Each new row is followed by what is left after taking away its nearest point in the smallest flat space through zero that holds the last named rows.

Q13 (4 x 11):
[[-24  -8 -24 -13  -9 -24   6  22  31  31  47]
 [ 21  15 -14 -17  11  41 -62 -23  16 -21  30]
 [-14  46 -20   8  74  42  -4  35  79 -20   5]
 [-18  18  -3  28  29   0  32  -1   7  18  -7]]
New rows:
[-10 -13 -39  43 -12   0  15  -3 -47  -5   5]  [ -6 -11 -42  27  -6   9   1  19 -22 -24   6]
[ 40 -20  20   8  38  10  27 -25   4   9 -14]  [ 37 -31  12 -10  23   0  17 -13  16  13   7]
[-22   3  -3  20 -19  22  24 -55  10  37  18]  [-10  -7   8  -3 -25  24  16 -20  26   1  -6]

Q537 (4 x 11):
[[  5  10  -2  30  10 -29 -20  57   2  -9  44]
 [-62 -16 -52  37 -10  30 -43  50  11 -30  54]
 [  1  18 -67  41  68 -11 -15   7  29  54  71]
 [  6  18  -3  93  14  39   0  13  -4  70 -33]]
New rows:
[ 21   2   1 -37 -40  -4 -46 -32   3  -4  18]  [ 24   9   1  -4 -35   3 -49 -19   2  16  13]
[ 12  -1 -33  -3  21  24  -4  24   2  -6  11]  [ 22   0 -14 -11  12  21   4  18  -5  -9  -8]
[ -4 -22 -22  29  47 -68  -6  13 -14  -1  -7]  [-20 -33 -18  18  26 -43  -2  -5 -19 -12 -34]
[ 10 -68 -11  -2  43   1  10 -19   0  41 -41]  [  3 -72  -3  -2  29 -14  -4  18  -4   9 -21]
[ -1 -22 -14  -9  31 -12 -20 -35  12  23 -33]  [ -5 -23  -2   1  16 -20 -31  -1   6   1 -25]
[-15 -61   3  18  29  20 -68  11 -22  34  28]  [  5 -60  29 -11  22   4 -53  -5 -29  27   8]

Q577 (4 x 11):
[[ -7   0 -46  60   9  28 -52  37  40  28  28]
 [ 21   6  38  44 -19   7   5 -26 -31  -7  36]
 [ 30  25 -15 -13  35  -8  70 -45  -3 -10  14]
 [-30  -8 -72  -2 -23  -3 -27   6   4  -7  10]]
New rows:
[ 14   9 -13   0 -28  32  -5   3 -15  16 -25]  [ 19  13 -12  -2 -20  32   4  -1 -13  17 -25]
[ -5 -10 -28   6 -20  14 -15   6 -19  13 -37]  [ 11  -1 -13  12  -6  16   5  -5 -19  15 -31]
[-10   4   4 -26  28  -9  -4  11  -2 -11  -9]  [ -7   6   3  -4  19  -4 -10   5  -9 -12  10]
[ 38   6 -19   4  13  -5  16 -19  12 -23 -14]  [ 27  -4  -6   8  -4  -3 -10  -4   8 -21 -19]
[-13  10   1  16  37 -14  -7  18  -2 -26 -19]  [-14  10   0  20  26 -16  -6   9 -13 -32 -11]
[ 26  62 -12  26  33 -37 -44 -19  -5  16   4]  [ 14  53  -3   1  19 -47 -48 -17 -16   8 -14]

Q762 (4 x 11):
[[-30  19   9  43  48  49  15 -31  28   9 -35]
 [  3   5 -13  32  13   1 -21 -19  56  11  12]
 [  2 -17  26  10 -12   9   0 -64  18 -15  21]
 [-34  14  43  -2  31  45  25  14  54  25  17]]
New rows:
[-33  10 -12 -18  15 -30  36   3 -61 -18  -3]  [-30  11 -14   0  20 -31  19 -10  -6  -7  22]
[-41  -7   4   1  12 -11  -2 -39  20  14  27]  [-37  -3 -11  -8  11 -21  -2 -13  -8  13  11]
[ -4 -28 -21  35  -6  41 -17   2  19 -28   3]  [ -5 -30 -14  15 -14  38  -9  22   2 -28   7]
[ 52  11 -43  -3  -4   8  34 -12 -12  25  18]  [ 43  13 -29  -5   2  20  43 -14  -6  28  20]
[ 16   9  23   7  -4  -8   5   5 -10  15 -26]  [ 19   7  24   8  -7 -11   0   1   2  16 -16]
[  1 -22  12  -8 -18 -25  -6 -34   8 -33  68]  [-16   2  -9   6  17  -7   4   2  -7 -20  22]

Q44 (4 x 11):
[[ -5 -24  10  20  -9 -22  34  15  30   1 -75]
 [ 32  -6 -17 -27  56  -4  63   7  59  39 -76]
 [ 31   1  15 -52 -35 -18 -36  65   5  20  -5]
 [ 45  59 -36 -14 -19  -2  -2  20  58  16 -28]]
New rows:
[ 32  11  -3 -60  -5 -28  20  21  40  22  13]  [ -4  -3   5 -14 -14 -26  23 -10  17  -6  23]
[-55  59  22   1  -6 -12   8  -5  68   2 -17]  [-62  34  40 -21   9  -9  -2   0  38   7   9]
[-16  11  20  -7 -17 -19 -17  19   8 -15   6]  [-15  11  12  -7   9 -11   0   3  13 -10   5]
[  6 -10  38   2   2  -8 -10  -3  -7   5 -26]  [ 12  10  24   3   6   1 -13 -15  -3   4 -11]

Q738 (4 x 11):
[[ -4  15  14 -31 -37   6  -3 -81 -50   9  -7]
 [-35  -2 -10 -19  17   3   1 -41  40 -37  16]
 [-53   9  33  -3  44 -30  30 -43 -34  47  28]
 [-74  21 -36 -20  37  -1  78  -9 -40  -7  24]]
New rows:
[-36 -35 -35 -39  25  83  -6   6  26  34  19]  [-15 -35 -17 -33  11  79 -19   5   8  56  11]
[-29   0  -4   0   4 -45  60  27 -47 -43 -26]  [ -4 -13  25   5  -6 -50  13   4 -13 -42 -30]
[  8  21   1 -34  25 -68 -13  -5 -16 -17 -17]  [ 15  20  -7 -32  20 -63 -14   8 -12 -24 -21]

Q834 (4 x 11):
[[ 67 -21 -13 -35 -18  18 -45  63 -75  10  97]
 [ 23   4 -97 -12 -34  48 -43  72 -18  -2  51]
 [  8  15   6  17 -51 -24  -4  31 -17 -11  61]
 [-15  10  15 -20 -18  72  47  14  41  23  52]]
New rows:
[-45  24 -31 -51   9 -13  12  -4  51  14   9]  [-23  14 -15 -54  13 -39  -5  -2  18  11  19]
[-11 -70  24   1 -16 -14  -1   4  -9  -5   1]  [-20 -65   3   3 -20   0   0   9   5  -6  -4]
[-22  13  39 -52   1 -25   2 -24 -31  22  -3]  [-31  23  -3 -44 -14 -12  -6  -7 -18  16  -4]
[ 23   0  22  -4  16  -8  41  70   7 -17 -22]  [ 21   1  14  -1  16 -10  37  70   8 -19 -29]

Q203 (4 x 11):
[[-31   2 -25  56  38   7  -9 -20 -46  15  10]
 [-37  31  47   9  14   7   5  28  24 -38 -10]
 [ 27  33 -25  -3  -6  21  20  55 -18   5 -25]
 [-37  42 -30 -25  25  18  47  13   3 -36 -31]]
New rows:
[-26   4 -15  42  11 -28 -12 -22  32 -40  -6]  [ 10   4 -28  31  -9 -25 -11  -1  27 -24 -12]
[ 42 -18  24  36  31  24  -5  46 -43  15 -33]  [ 18 -34  21  -5  32  10  10  -1 -13  -6 -30]
[-45 -15  29 -13 -24  -9  22   2  12  43 -31]  [-39 -13  17  -3 -21  -5  21   6  -2  53 -32]
[ -5  14  10 -42 -41  -9  36 -25  33   8 -33]  [-10  16  12  10 -25  -3  16 -18   1  26 -23]

Q467 (4 x 11):
[[-32   6  32 -13 -18  19 -47  51 -60 -36  12]
 [ 31  26  32 -16  54  -8  25 -27 -53 -36   6]
 [ 18 -34  24  67 -29  -7  26 -39 -52   2 -36]
 [-45 -50 -18  49  21 -33 -17  19 -43 -15 -35]]
New rows:
[-16  20   6  13  15 -46 -26  18  -9  -5 -28]  [  4  32  14   7  -5 -33 -16   5   7   7 -21]
[ 30 -18  30  47 -28  35 -22 -12 -34   3 -43]  [ 21   0   2   7  17  24 -27   2   7   3 -26]
[ 31 -42  -1   0  25  36  -5  38   0  -4  32]  [ 37 -47  -2  10  22  34   3  27   2   1  26]
[  1 -29  29  30 -25 -14   9  21   6 -46 -11]  [  9 -14  21   8  -8 -14  15  18  30 -43   0]
[ 36 -29  14 -46 -18 -26 -41 -14 -39   5   1]  [ 32 -36  -4 -43 -12 -34 -37 -16 -16  16  -3]
[ 23  -3 -28 -44  -2  46  29  26  34 -39 -26]  [ 18 -21 -23 -18  -6  39  30  22   8 -44 -41]

Q307 (4 x 11):
[[ 14  18  37  -5   0  -7 -14  50   4  38  -1]
 [-14  -5 -12   8  20  18 -41   7 -13 -12 -14]
 [-25  49  12  19   4 -20  -6  -2  30 -10   1]
 [ 14 -14  -7   9 -13   5 -51 -11 -35  -8   3]]
New rows:
[  8  59   6  22 -11   0  22  40  67 -39  22]  [ 32   6 -14  10 -15  25   1  33  23 -40  19]
[ 58   0  31 -17 -39  24  27 -10  10 -37   4]  [ 33  11  26  -9 -12  37   2   5  16 -46 -12]
[-41 -49 -36 -10  36  47 -23  16 -13 -45  10]  [-15 -11   5  -7  -6   4  -3  18   4 -19  37]
[ -1  15 -13  29  16 -21  21  35 -12   0 -33]  [ 10   5 -18  30   2 -24  18  18 -24  -5 -26]
[ 40  22  23  42 -10  29 -41 -29   1 -11 -23]  [ 37   9  20  26   2  37   4 -20  16  -2 -28]

Q340 (4 x 11):
[[-54 -34  15   4 -23  30  28 -24 -10  10  12]
 [-20 -10  73   4   0   3 -29  -1 -28 -38 -35]
 [ 19 -73  17  10  13 -12 -47  43   9  -1 -52]
 [-32 -22  22  69 -22  40  -9 -50 -24  21 -32]]
New rows:
[ 45  48 -30   4  13  63   1  31  22  73  -9]  [ 10  27  24 -21   8  67   1  37   6  43 -14]
[ 45  37 -12  66 -15 -25  38  55  38  28  21]  [  6  12  36  52 -24 -14  40  53  21   6  15]
[ 27   6  -3   8  21   7  -3 -31 -32  -2 -50]  [ 12  -8 -12 -22  18   6  19 -19 -23  -1 -26]

Q407 (4 x 11):
[[ 41  -2  16  17   8  25  13  22  37  18  46]
 [ 17 -10  11  39  23   7 -23   9  32  -5   2]
 [ 19 -43  86 -14   9 -47 -44   9  52  -8  39]
 [ 26  40  27  29  21  32  19  13  12  25   5]]
New rows:
[-31 -13 -19 -44 -40   8   0 -33  24  47 -29]  [-15  -9  -4 -15 -21  18 -10 -25  45  50 -28]
[ 38 -30  45 -25  -8  23 -30  32  34  32 -34]  [ 22 -25   5 -30 -18  31 -18  24   9  28 -50]
[ 26 -34   1   3 -28 -20  -7  28 -17 -42  34]  [ 20   3  10  18 -16  -7   2  24 -33 -33   6]
[ 24   4  -8 -46 -10  37  14  43  35 -33 -37]  [ 18   4   2 -45  -6  28   5  39  34 -37 -47]
[-37  38 -24 -42   7   5  44 -40 -27 -11 -24]  [ -9   6  -4 -13  24   4  16 -25  22 -17   5]

Q735 (4 x 11):
[[ -1  33   7 -15 -33 -17 -10  71 -50 -80 -18]
 [  9  27   4  34  -9   0   5  -3   0 -12 -37]
 [-25  14  -6  44 -33   6   1   6 -29 -20 -25]
 [-70 -14  14  17  45 -10  19 -22 -74 -29  21]]
New rows:
[-11  36  15   1  31 -18  12  -2 -34  -3  -3]  [ -3  23  -1  -4  -1  -6   0   4 -10  21   5]
[-26   5  -8   7 -11   7 -16  15  -1   6   6]  [-13  12   0   2   8   2 -12   9   7   6   1]
[ 25  14   3   7 -64  37  -5 -54  -3  -2  37]  [ 29  23  18  -8 -31  23   2 -51 -16 -23  38]
[ -7 -13 -12   8  -3  -9  14 -26  -3   3  14]  [  7  -2 -10   0  -8 -13  11 -11   0  -9   6]
[-15  18  -3   1   0 -30 -24 -11 -17   0  29]  [ -1  24  -4   5  -5 -28 -25 -12  -2   6  19]

Q680 (4 x 11):
[[ 19 -48  -9 -54 -21  37  22  56   8 -12 -16]
 [-22 -20  -8  -4 -40 -34  29  34  10 -34 -97]
 [  1 -26  -1 -57 -15  18  19 -15   8 -24 -15]
 [  9   4 -44 -45 -15 -43  -9 -39  12 -14 -28]]
New rows:
[ 18 -11 -41   0   1  -3  25  -4  20 -31  16]  [  8  -5 -24  22   5   1  28  -3  16 -30  17]
[ 43 -24  25  31  31  39  10  12   6  10  26]  [ 36 -17   4  18  17   0   9 -13  13  -5 -12]
[-25   0 -26  21  32  52 -25 -22  19  15   1]  [-26  -7 -35  13  21  42 -20 -10  23   8 -23]
[-19 -46 -47 -33   2 -21 -30 -16  -8 -38  36]  [-36 -42 -19  10   5 -15 -21   5 -15 -36  28]

Q485 (4 x 11):
[[-16  31 -11  54   8  29 -11  38 -20 -36  45]
 [-11 -57  35  29  27  20  -8 -28   2 -38 -22]
 [ -5  14  -2  26   4 -23  16 -11  26 -24 -23]
 [-10 -84  -8 -56 -26  -4  10 -11  -9  32 -61]]
New rows:
[ 39   3   2  46 -26  39  12  38 -35 -30   0]  [ 56   3  14  15 -25  16  18  10 -16  -7 -19]
[ 34 -11 -29 -31  29  29   4 -35   7  -7  28]  [ 20  -8 -48 -16  18  21  16 -21  11 -20  14]
[-44  12 -37 -38  24  25 -14 -22  46 -41  -5]  [-40  13 -37 -49  22  31 -20 -18  38 -30   6]

Q876 (4 x 11):
[[ 24 -33 -12   2  20  30 -49  20   8  -4  33]
 [-48  44 -44 -11  -8 -29  -4  77   3   7 -30]
 [  7  24   0 -59 -34  38   3  24   2   8 -20]
 [ -9  -8  15 -22 -18   9 -13  13 -23 -45  35]]
New rows:
[-16 -11  12  45  -6 -51 -23  33 -21 -26  30]  [ 15  -1  19  12 -21 -12  -9  14  -4  11  -1]
[  6  42 -11  37  40 -19 -34   6  -6  -9 -33]  [ 18  39  10   9  20   4 -29  -8 -15 -23 -24]
[  4  14  -3  81 -45 -33  14 -15  26  15 -19]  [ 15   6   1  44 -61   3 -10   7  20  -4   2]

Q276 (4 x 11):
[[ 11  16 -30  -2 -48 -26   1  14  24  15  14]
 [-49  11 -47 -35  17  25  -1  47  24 -29  29]
 [  4 -49 -19  53  29 -26 -77  78  13   6  -8]
 [ 14  -9 -15  59  40 -30  32  42 -53  23 -18]]
New rows:
[-31 -23  34 -42  14 -17 -10  42 -15  -9 -45]  [-19  -9  28 -44 -15 -30   6  31 -12   2 -42]
[ 25  25  10  21 -19   9  25  -5  18  22  28]  [12 11 14 21  7 22  7  6 18 10 26]
[ -9 -23 -30 -47 -30  -2   0  45 -13 -16  22]  [  9 -33   3 -32 -21  -3   2  16 -33  -8   4]
[ 47  26  33  35  -7  -8  15 -22  35 -16  40]  [ 28  21  21  34  19   2  13   2  32 -27  44]
[-11 -42  -5 -21  -2 -42 -37  11 -35  13  37]  [-14 -30   0 -34  -4 -34 -14  -8 -43  10  38]
[ 15 -18  26   6  43  42 -43 -10  -3  40  42]  [ 17   6   0   1  18  28 -11  -4  -3  50  53]

Q547 (4 x 11):
[[ 88 -44 -79  20  11 -35 -17 -13  23 -27   2]
 [ 12   5  39 -40  12 -12 -15   5  58   3   5]
 [-10 -32  34 -42 -20  -2 -29 -14  52  -5 -16]
 [ 60  15  34  -2 -32  30 -73 -38 -33 -19 -17]]
New rows:
[  3 -21  37  44   7  -2  16 -13   7  37  26]  [ 10 -29  33  44   2  -2   8 -19   8  33  22]
[ 37 -20  46  47  20  30 -16   6  20 -26 -40]  [  9 -22  34  53  27  25  11  18  19 -18 -36]
[ 44  36  -9  15 -39 -35  -2 -47 -16  34 -30]  [  9  28  -3   3 -33 -42  20 -35   6  43 -28]
[ 39 -38 -29   8  22  -4 -10 -12   7  41  44]  [  4 -27   2   0   9  14 -11 -13  -6  49  38]
[ 20   3   2  22 -45 -43 -43  43  40  21 -11]  [ -2  14   1  35 -46 -34 -28  48  14  27 -10]

Q489 (4 x 11):
[[ 14  17 -41 -19 -18   1 -16 -40 -42 -13  61]
 [ 36  -6 -52 -10  19  17   7 -35 -13  -5   0]
 [ -2  93   6 -11 -33 -41 -16  85  13 -21  -9]
 [  1   6  18   8  -3  10 -17  37  35  47 -10]]
New rows:
[  2  45   6 -23 -41  34  45 -44 -22  45  24]  [ -4  41  20 -16 -29  26  62 -28  -9  31 -13]
[-12 -37  20  28  31  33  -5 -14 -37 -29  -8]  [  2   2   7  21  18  29 -23  17 -27 -14  -1]
[ 34  40 -14  -6 -37  44  10  -2 -14 -34  19]  [ 17  10  18   8 -29  50  16   1   3 -19   1]

Q873 (4 x 11):
[[-40 -20  -8  10   5 -21 -46  45  11  -1  43]
 [ 32  50 -27 -18  51  -3 -30 -20  33 -54  -5]
 [ 30  23  -3 -34  35 -14   4  29   9  47 -18]
 [-11 -44  37  21  24   4  -7  -7 -12 -17  14]]
New rows:
[-29   3 -39 -30  24 -37  33  30  41  22 -21]  [-35 -20 -20  -8  18 -22  41  -2  29 -10 -19]
[-26 -20   3   9  12 -42  30 -39  33 -22  37]  [-15  -6  -4  -6   9 -46  41 -28  34   5  25]
[ 43 -37 -12 -32  45  -6  22 -30 -39 -29  42]  [ 25 -25 -37 -35   5 -12  21 -10 -37  -8  49]
[-30   3 -29 -34 -14  12 -21 -38  36 -11  -6]  [-26 -20  -4 -35   2  11 -11 -29  25  13 -10]
[-29 -14  10   5 -26  36 -42  -6 -15   0  22]  [ -1   6   9 -14  -5  35 -32  -9 -10  13   2]

Q88 (4 x 11):
[[  8  34  32 -24 -38 -22 -31 -34  11 -22 -40]
 [ 28  -3  47 -20 -60   4 -37  40  22 -51   9]
 [ 48   5  28 -34 -66  19 -31 -32  50  -2  22]
 [ 35  13  43 -52 -54  59  34   1  46   5  50]]
New rows:
[ -3  45  37 -13  -2 -29  -2  17 -20 -11  10]  [  7  24  11   0   7 -24  -8   4 -12  12  30]
[ -4   8  -1 -38   6 -49   1 -15   6 -21 -63]  [ 11 -22 -15 -32   9 -20  15   7  18  -6 -16]
[  6  23   4 -68  12  13   5 -41  -6 -13 -36]  [ 12 -15 -16 -42  23  15 -10  -3 -10 -18 -10]
[-32 -38  -6   7   2 -22 -39 -21   3  -3 -19]  [-33 -29  10 -12  -3   4  -4  -9   8   0  -2]
[-24  20 -23  -6 -22 -10  -6 -16 -10  -2  15]  [-23  14 -21  -4 -22  -6  -4  -2 -11  -6  22]

Q985 (4 x 11):
[[-21  45 -48  29 -19  14  63  20 -61 -21 -17]
 [  8  -2   3  83  -3   2  44 -11 -74  13 -15]
 [ 12 -17 -42  68  28  27  18  29 -80  32 -51]
 [-21 -22 -48  97 -18  26  62  49  15  42 -58]]
New rows:
[-43   4 -33  40  17 -24 -39  -5   8  26 -11]  [-45  20 -24  24  10 -32 -37 -18   1  10   5]
[-30 -32 -34  39 -10   7  47   5  30 -25 -16]  [-10 -33 -15   3  14   0   8 -15   3 -34   1]
[-12  25 -36 -19  -2 -33 -36  40  46 -32 -12]  [  3  14  -9  25   1 -41 -27  16   5 -23  -8]
[-34 -19  -3 -47   1 -30  31 -39  41 -12  16]  [-22 -31 -17 -20  21 -19  29 -30  -2   4  -6]

Q599 (4 x 11):
[[ 36  73  45   2  18 -34  55  18 -10 -61  10]
 [ 26  -3 -31  41 -15 -27 -45 -79 -11  -7   3]
 [  1 -28 -27  23  42  18  10   9 -57 -42   8]
 [-45 -35  29 -19  38   6   6 -46 -67  31  12]]
New rows:
[ -7  47  46  -7  -1  -2   6 -31  24  46 -15]  [  1  18   2  18  17  21   1  -5   4  13 -15]
[-29  -2  14  47 -20   2  -9  55  21   1  68]  [-30  -1  22  51 -15  -9 -14  23   4   4  72]
[  2 -64  -4  10 -28   2 -12   7 -30 -44  15]  [  1 -38  26  -8 -42 -12  -3   6  -8 -29  14]
[ -2 -10  13 -13   1 -35 -29   2 -17  16 -46]  [  5  -6   7  -8   5 -32 -22  18 -17   0 -46]
[ -1  -6  -5  62   0   5 -10  31   1  23 -52]  [ -5   7  19  54   7  -6   1  16 -11  26 -47]

Q57 (4 x 11):
[[ 12 -14  45  10  10 -41  17 -11  45  39  15]
 [ 17 -14  11 -11  11 -28  68   2  13  44 -16]
 [-11   1  21  -7  44 -52  44 -40  55   7  33]
 [-46 -13  15  31 -16  -1  62  46 -19  32  14]]
New rows:
[-83   8  20 -30 -50  39  25   5  13  -6  -7]  [-41   6  26 -48 -43  27   6 -18  33   2 -24]
[ -4  -2  26  16 -23  13  -6  -7  18  30 -22]  [-15   8   4   5  -9  17   3 -19  13   7 -18]
[-30  34 -58  31  15  34  -6 -10  51 -13  23]  [  2  19 -43  30   0  30   2   4  50  24  -3]

Q376 (4 x 11):
[[ 49  -8  23   3  30 -30  47  25 -14  36  27]
 [ 12 -58  25  11  34 -57   0 -38   3 -30   3]
 [-13 -30 -57  19  31 -27 -38 -33  23 -42  13]
 [ 10 -38 -17  22  25 -40  -2  42  -3  24   1]]
New rows:
[ 17  41 -26  15   3 -21  39 -37 -45  25  -5]  [ -6  21 -24  21  -8 -26  16 -32 -44  18 -29]
[ 22   0  -1 -43  21  31  -8  -7 -11  19  -7]  [ 15 -16  -5 -37  24  20 -19  -6  -9  14 -14]
[-43  44  45  -5   8   7 -35 -38 -17 -41 -45]  [-12  41  13  10  39 -15 -16   4 -20  -6 -17]

Q231 (4 x 11):
[[  0 -33   5  30 -20 -42 -35  12 -51 -25  20]
 [-21 -58  57 -48  12  35  -1 -43  -6 -20  11]
 [ 11   5  -4 -10  11  17  14  16 -73 -24  21]
 [ 37 -30  26 -27 -39  40  27  33 -26 -40   3]]
New rows:
[ -3  10 -43 -33  34 -16  -9 -11 -12 -10 -33]  [  7 -11 -30 -33  10 -17 -12  -2  -2 -21 -36]
[ 37  15 -40  19  52  35 -38 -28 -33 -23 -20]  [ 44  -8 -24  19  24  33 -43 -25   2 -26 -31]
[-52 -45 -19  25  27   4   8 -10 -58 -40  23]  [-35 -25 -29  26   5  15  26   5   8 -22  -4]
[ -2 -32  -1  -4   0 -14  34   6  11 -25   7]  [ -7 -17 -12   1  12 -19  33   3  10 -16   7]
